The rows are grouped in 4 different ways at once. Each group adds its own fixed numbers to the row, and there is some noise. The rows also spread widely along 14 directions, which tell nothing about the answers.
In the rows, 128 means zero.
Known rows, each followed by its group in each grouping:
[113,87,91,153,116,155,126,134,129,94,112,75,151,173,170,154,134,84,125,129,92,99,157,84,125,165] | (3) k65 k203 k794
[173,121,134,179,109,132,117,146,131,88,133,93,114,163,64,160,137,119,130,128,121,100,108,158,117,118] | (1) k952 k456 k620
[125,131,205,122,140,132,136,146,66,100,145,129,93,72,134,133,156,124,116,101,132,105,156,101,152,175] | (3) k952 k758 k620
[130,98,182,153,117,150,113,180,88,122,135,99,114,117,82,168,161,114,144,113,87,141,114,91,116,118] | (1) k976 k203 k79
[106,167,151,168,129,142,124,143,75,126,127,155,106,146,161,123,161,112,129,109,130,70,147,106,125,156] | (2) k972 k860 k346
[129,182,138,151,174,141,146,137,108,98,102,118,148,136,160,168,157,136,108,124,133,102,159,131,120,145] | (0) k782 k842 k794
[107,116,107,178,96,125,99,123,111,145,135,91,111,163,163,106,108,105,115,153,108,65,164,70,142,118] | (2) k145 k860 k79
[127,147,148,184,106,108,99,124,76,166,135,109,72,138,106,110,119,132,117,119,122,124,124,147,96,113] | (0) k976 k456 k346
[154,107,136,142,137,116,126,135,141,89,117,61,121,111,108,137,116,147,114,127,127,127,120,135,151,145] | (1) k972 k758 k79
[117,116,148,116,125,150,105,113,123,103,127,91,131,84,132,111,97,124,111,124,106,142,108,124,144,180] | (3) k65 k842 k346
[122,111,121,160,134,105,122,156,77,144,102,103,119,114,139,149,177,120,137,150,126,81,146,102,121,86] | (3) k145 k860 k79
[98,216,157,99,91,198,131,125,73,109,152,139,144,109,123,109,119,170,125,124,156,106,135,91,139,183] | (1) k782 k860 k346
[146,157,147,120,133,151,133,121,135,103,122,136,143,107,117,108,159,128,155,134,140,125,85,123,130,175] | (3) k976 k860 k346
[52,167,118,132,134,151,96,171,64,127,123,124,150,67,149,170,141,141,111,117,108,66,150,113,154,124] | (2) k972 k456 k346
[141,119,151,141,120,138,152,114,107,115,110,99,134,156,134,149,118,134,129,172,121,121,127,138,91,159] | (1) k976 k842 k79
[138,138,138,150,129,125,130,110,139,108,131,100,128,108,116,139,111,136,104,154,122,101,126,158,125,163] | (1) k976 k758 k346
[130,123,116,167,100,119,115,131,148,84,155,96,105,122,125,113,101,128,89,114,130,61,143,106,165,181] | (1) k972 k203 k346
[181,212,155,161,145,133,160,90,158,102,120,81,117,178,135,113,109,156,83,119,175,143,167,111,122,160] | (1) k782 k203 k794
[117,112,145,148,147,140,95,129,119,98,115,99,121,123,132,119,105,121,143,99,87,121,94,152,144,169] | (2) k782 k456 k79
[88,106,124,138,120,131,126,140,109,117,101,89,153,129,144,149,137,142,151,143,130,87,111,123,115,178] | (1) k952 k203 k79
[171,100,100,148,141,104,155,128,147,92,92,70,123,126,144,120,164,125,149,115,145,132,117,120,124,185] | (1) k782 k758 k79
[127,116,135,207,122,129,143,120,145,130,111,128,104,156,156,160,164,67,132,137,87,83,129,147,75,164] | (2) k782 k842 k620
[123,50,110,189,152,111,91,147,155,117,80,83,131,174,155,147,159,78,167,144,55,84,93,121,121,117] | (0) k972 k456 k79
[106,145,141,128,134,126,143,158,55,131,104,115,145,93,148,166,184,151,128,149,156,91,162,96,118,126] | (1) k952 k758 k346
[194,103,120,161,172,92,128,124,142,82,88,91,141,186,157,123,176,111,133,151,146,86,154,89,146,102] | (3) k952 k758 k346
[126,149,148,157,120,161,132,128,126,117,129,96,128,134,127,140,123,117,109,125,124,121,141,120,116,153] | (2) k65 k860 k346
[104,132,152,128,168,141,96,138,93,102,123,81,128,112,147,138,103,142,109,117,100,115,147,111,170,140] | (0) k952 k456 k79
[160,93,106,157,140,112,136,116,132,113,109,69,114,144,142,126,134,110,131,137,111,136,121,134,122,161] | (1) k976 k860 k79
[116,112,180,136,140,142,99,152,116,109,107,71,147,123,96,156,108,152,124,131,109,121,113,120,134,115] | (1) k65 k203 k79
[152,117,127,157,147,123,120,116,145,97,97,96,136,165,146,93,121,129,138,129,143,99,111,124,135,153] | (2) k145 k860 k346
[142,119,117,149,121,148,137,157,104,98,121,68,133,155,135,141,146,120,122,96,133,130,151,85,136,157] | (1) k65 k860 k794
[172,177,133,148,69,169,105,145,124,101,136,84,130,193,36,113,124,154,152,96,160,157,76,125,109,118] | (1) k65 k203 k620
[149,160,148,146,118,107,126,148,113,126,146,106,99,59,102,139,173,128,107,127,145,115,146,91,149,123] | (1) k952 k456 k620
[122,123,126,180,86,165,124,162,118,128,155,100,119,132,103,172,161,86,131,118,79,120,135,92,106,147] | (1) k976 k758 k794
[159,107,122,144,122,123,82,122,97,108,110,101,133,191,132,93,132,125,154,147,113,109,110,93,138,103] | (1) k976 k758 k346
[84,96,138,138,147,151,123,158,92,119,99,68,143,98,162,149,127,130,113,110,106,118,154,98,128,153] | (2) k145 k758 k346
[213,163,158,140,151,128,163,117,149,73,123,106,139,152,103,139,149,142,104,153,167,115,158,119,133,122] | (3) k976 k758 k346
[147,135,166,148,144,125,140,142,105,108,116,90,122,142,116,134,142,152,136,122,156,115,126,122,128,147] | (1) k952 k860 k79
[152,101,150,145,144,136,143,118,111,64,130,100,110,155,155,136,107,111,105,117,112,105,162,116,145,183] | (2) k782 k203 k79

New rows. What belongs after each?
[133,119,135,173,131,122,134,114,150,106,133,101,95,109,133,139,114,103,104,123,94,106,119,164,127,187] | (3) k972 k842 k79
[161,136,138,105,150,125,152,113,110,81,108,88,136,119,171,106,141,150,106,145,162,128,178,70,153,154] | (0) k782 k758 k346
[142,172,143,138,134,139,138,136,115,88,129,143,146,108,125,168,169,123,125,150,123,89,129,130,141,152] | (1) k972 k758 k794
[120,101,136,128,136,145,94,131,125,95,120,62,159,131,135,145,113,133,117,147,95,118,139,90,160,127] | (1) k952 k758 k794
[130,123,173,188,94,128,120,137,107,143,127,96,110,163,115,146,129,121,106,156,126,75,161,101,98,105] | (1) k65 k758 k346
[139,199,140,152,91,136,148,131,113,126,156,130,114,103,111,128,153,131,107,127,164,99,146,102,133,166] | (1) k65 k860 k794
[109,160,154,191,121,105,121,141,136,142,135,123,120,81,109,167,145,124,102,145,130,55,129,159,121,138] | (1) k65 k860 k794
[98,112,143,156,110,123,97,141,78,143,100,85,128,133,103,135,128,157,151,125,133,114,90,166,92,131] | (1) k952 k758 k346
[158,71,161,138,135,116,146,142,135,76,108,92,117,125,135,114,154,122,158,111,129,115,104,99,145,201] | (1) k972 k758 k79
[113,156,141,143,137,152,108,139,81,106,118,114,120,135,121,130,127,147,127,95,126,119,117,144,119,151] | (0) k782 k203 k346
[123,137,124,144,134,126,145,112,120,113,111,93,130,115,160,153,135,123,111,153,120,118,145,136,120,172] | (1) k972 k758 k794
[140,79,84,161,131,134,114,144,123,90,114,73,143,150,109,178,121,110,133,133,76,115,101,169,116,142] | (1) k976 k842 k79
[170,141,129,145,116,70,143,137,126,131,118,117,119,79,101,134,193,139,138,165,167,110,114,111,122,114] | (1) k976 k203 k79
[200,143,140,135,170,108,174,129,126,66,116,102,108,115,130,147,159,126,100,113,151,136,150,134,150,165] | (3) k972 k842 k79
[157,140,145,129,135,112,127,118,103,112,126,101,114,101,109,136,127,142,98,147,140,135,139,137,127,118] | (3) k976 k203 k346
[126,134,171,83,143,149,92,132,116,81,112,91,169,123,121,108,102,171,136,143,138,125,113,74,177,127] | (0) k65 k203 k79
[140,100,163,163,104,135,136,130,133,117,123,96,118,134,113,135,137,112,138,154,113,99,120,107,110,157] | (1) k145 k758 k79
[144,120,133,180,146,144,163,126,131,127,99,73,117,166,144,147,139,117,120,121,127,138,136,145,78,177] | (1) k976 k860 k346
[121,157,155,149,126,157,161,102,113,147,136,77,101,134,174,131,101,118,85,138,115,164,190,79,105,175] | (2) k976 k842 k79
[142,133,142,134,127,139,135,163,108,94,133,108,127,102,116,134,161,132,135,108,140,105,129,97,150,155] | (1) k976 k860 k620
[190,154,118,160,119,114,158,140,79,99,111,99,102,177,90,130,160,144,141,103,185,133,124,151,96,135] | (3) k145 k203 k79
[131,146,143,141,134,121,133,129,141,110,121,93,124,95,137,123,136,136,115,119,144,110,130,99,147,180] | (1) k65 k203 k79
[113,197,147,132,153,173,144,162,108,63,136,133,154,93,100,179,136,151,117,84,145,69,129,175,154,200] | (3) k65 k758 k79
[131,128,157,155,130,128,111,121,121,116,127,92,99,126,117,118,114,130,123,112,109,139,112,135,123,154] | (0) k782 k203 k79
[140,122,93,153,132,95,131,106,125,109,119,90,125,102,131,160,132,128,92,167,135,97,138,168,121,146] | (1) k952 k203 k346
[117,113,126,145,142,136,98,116,185,109,96,71,172,124,135,136,103,129,116,168,101,103,105,130,133,129] | (0) k65 k842 k346
[122,113,109,150,113,149,110,122,160,129,96,72,160,145,131,117,128,127,143,167,115,108,104,98,115,125] | (1) k145 k860 k346
[126,106,151,107,193,142,116,130,116,61,110,96,157,105,159,137,118,139,127,123,106,101,121,128,184,183] | (1) k952 k860 k79
[160,124,161,129,131,135,128,91,107,99,134,81,116,144,107,143,83,140,99,178,121,130,140,163,128,119] | (3) k952 k860 k79
[131,116,110,154,137,107,131,120,126,110,114,122,117,127,161,120,173,95,156,122,128,96,110,120,128,194] | (3) k952 k203 k79
[141,155,149,151,122,186,138,149,142,73,128,88,165,181,104,171,110,133,120,133,126,90,148,105,139,143] | (2) k65 k456 k79
[101,95,155,176,115,151,107,161,133,126,127,82,133,122,122,176,142,104,120,148,72,72,155,84,130,96] | (3) k782 k758 k79
[106,158,109,194,146,127,121,164,138,146,100,68,115,126,140,156,149,123,110,93,124,106,150,117,122,113] | (2) k972 k456 k620
[114,146,153,174,146,140,127,131,151,120,101,106,138,133,147,130,138,117,128,116,123,83,122,118,121,182] | (1) k65 k456 k346
[165,116,127,135,146,96,127,85,141,124,103,63,118,109,130,104,97,150,102,161,144,155,115,159,123,144] | (1) k976 k860 k346
[96,136,80,152,102,159,147,129,149,133,128,78,132,79,138,143,132,110,126,126,119,128,119,127,114,200] | (2) k145 k860 k79
[107,150,144,138,139,142,118,112,143,106,105,103,155,153,180,107,120,141,127,135,129,89,141,72,146,176] | (1) k782 k203 k794
[158,97,125,172,106,112,141,136,133,115,117,71,101,113,105,152,141,103,116,130,125,126,131,145,103,148] | (1) k65 k456 k620
[152,153,190,149,148,137,136,129,128,123,114,91,122,136,115,123,133,146,132,125,131,139,125,106,124,142] | (1) k976 k758 k79
[140,116,137,174,136,101,110,147,140,136,103,49,119,135,118,116,127,146,122,114,147,111,128,105,137,113] | (1) k65 k860 k79
[123,190,100,162,170,157,157,137,126,112,105,99,144,125,136,177,142,129,124,103,127,127,129,184,105,181] | (2) k976 k456 k79
[89,132,151,139,170,123,71,89,104,137,93,86,132,118,176,118,69,142,92,163,85,91,148,142,146,94] | (3) k782 k456 k346
[129,131,119,146,163,124,147,127,125,99,94,97,144,121,145,164,150,128,129,137,142,107,120,183,115,163] | (2) k952 k860 k620
[140,124,123,168,140,111,112,136,166,100,115,50,129,130,129,101,101,152,107,111,142,83,144,95,169,146] | (1) k145 k758 k79
[160,185,131,174,95,133,129,118,125,138,144,109,101,154,101,121,147,123,129,138,140,119,130,102,116,131] | (1) k952 k456 k79
[107,151,104,160,151,135,138,147,104,107,118,83,131,107,134,198,132,133,92,138,106,90,161,173,127,133] | (0) k972 k758 k79
[148,152,164,158,127,132,136,114,126,117,128,81,109,140,121,117,117,147,104,121,149,130,146,116,120,159] | (1) k952 k758 k346
[170,188,145,168,109,164,186,145,133,113,137,112,108,125,73,173,173,128,130,115,150,146,110,160,88,175] | (1) k972 k860 k79
[108,85,108,157,126,148,80,121,125,127,103,39,147,183,171,115,89,116,121,160,73,97,160,49,149,99] | (1) k145 k758 k79
[120,87,138,123,121,141,120,155,143,67,124,83,142,88,113,122,115,150,123,102,127,106,105,120,151,188] | (0) k782 k842 k346
[133,188,151,157,131,104,127,129,78,153,108,67,104,157,147,97,118,189,98,110,200,116,181,83,125,107] | (1) k952 k842 k620
[146,99,123,136,125,137,157,149,88,102,110,69,126,149,135,145,148,137,123,128,144,139,160,102,107,146] | (0) k976 k758 k346
[120,139,81,178,109,144,109,161,125,100,144,80,130,157,104,156,132,126,123,108,118,73,137,121,145,137] | (0) k952 k456 k79
[131,147,194,188,115,148,132,157,95,153,123,83,93,178,134,138,152,117,116,104,121,146,176,49,102,100] | (2) k972 k758 k794
[121,125,117,179,125,124,86,138,137,122,111,95,123,173,153,100,125,115,128,109,111,89,126,86,141,127] | (2) k972 k842 k346
[177,154,158,172,117,118,143,139,136,117,106,73,95,187,90,117,139,153,127,107,175,145,123,119,98,115] | (0) k972 k203 k620
[119,126,144,146,118,189,129,142,158,85,122,73,139,114,89,144,102,126,135,97,99,138,81,157,117,206] | (1) k145 k456 k620
[152,155,159,190,105,129,167,133,122,111,164,104,70,113,90,164,124,115,74,105,134,107,161,160,101,189] | (1) k976 k203 k620
[133,121,185,164,134,139,132,127,146,147,119,74,122,130,116,168,132,113,104,161,91,166,140,110,86,109] | (0) k976 k203 k794
[100,165,119,140,108,119,137,151,114,141,111,114,153,91,153,142,172,138,130,142,167,80,154,71,132,142] | (2) k65 k456 k794
[111,173,116,148,140,134,109,134,78,119,99,108,142,146,145,138,118,152,115,131,142,86,145,143,126,108] | (2) k145 k842 k620
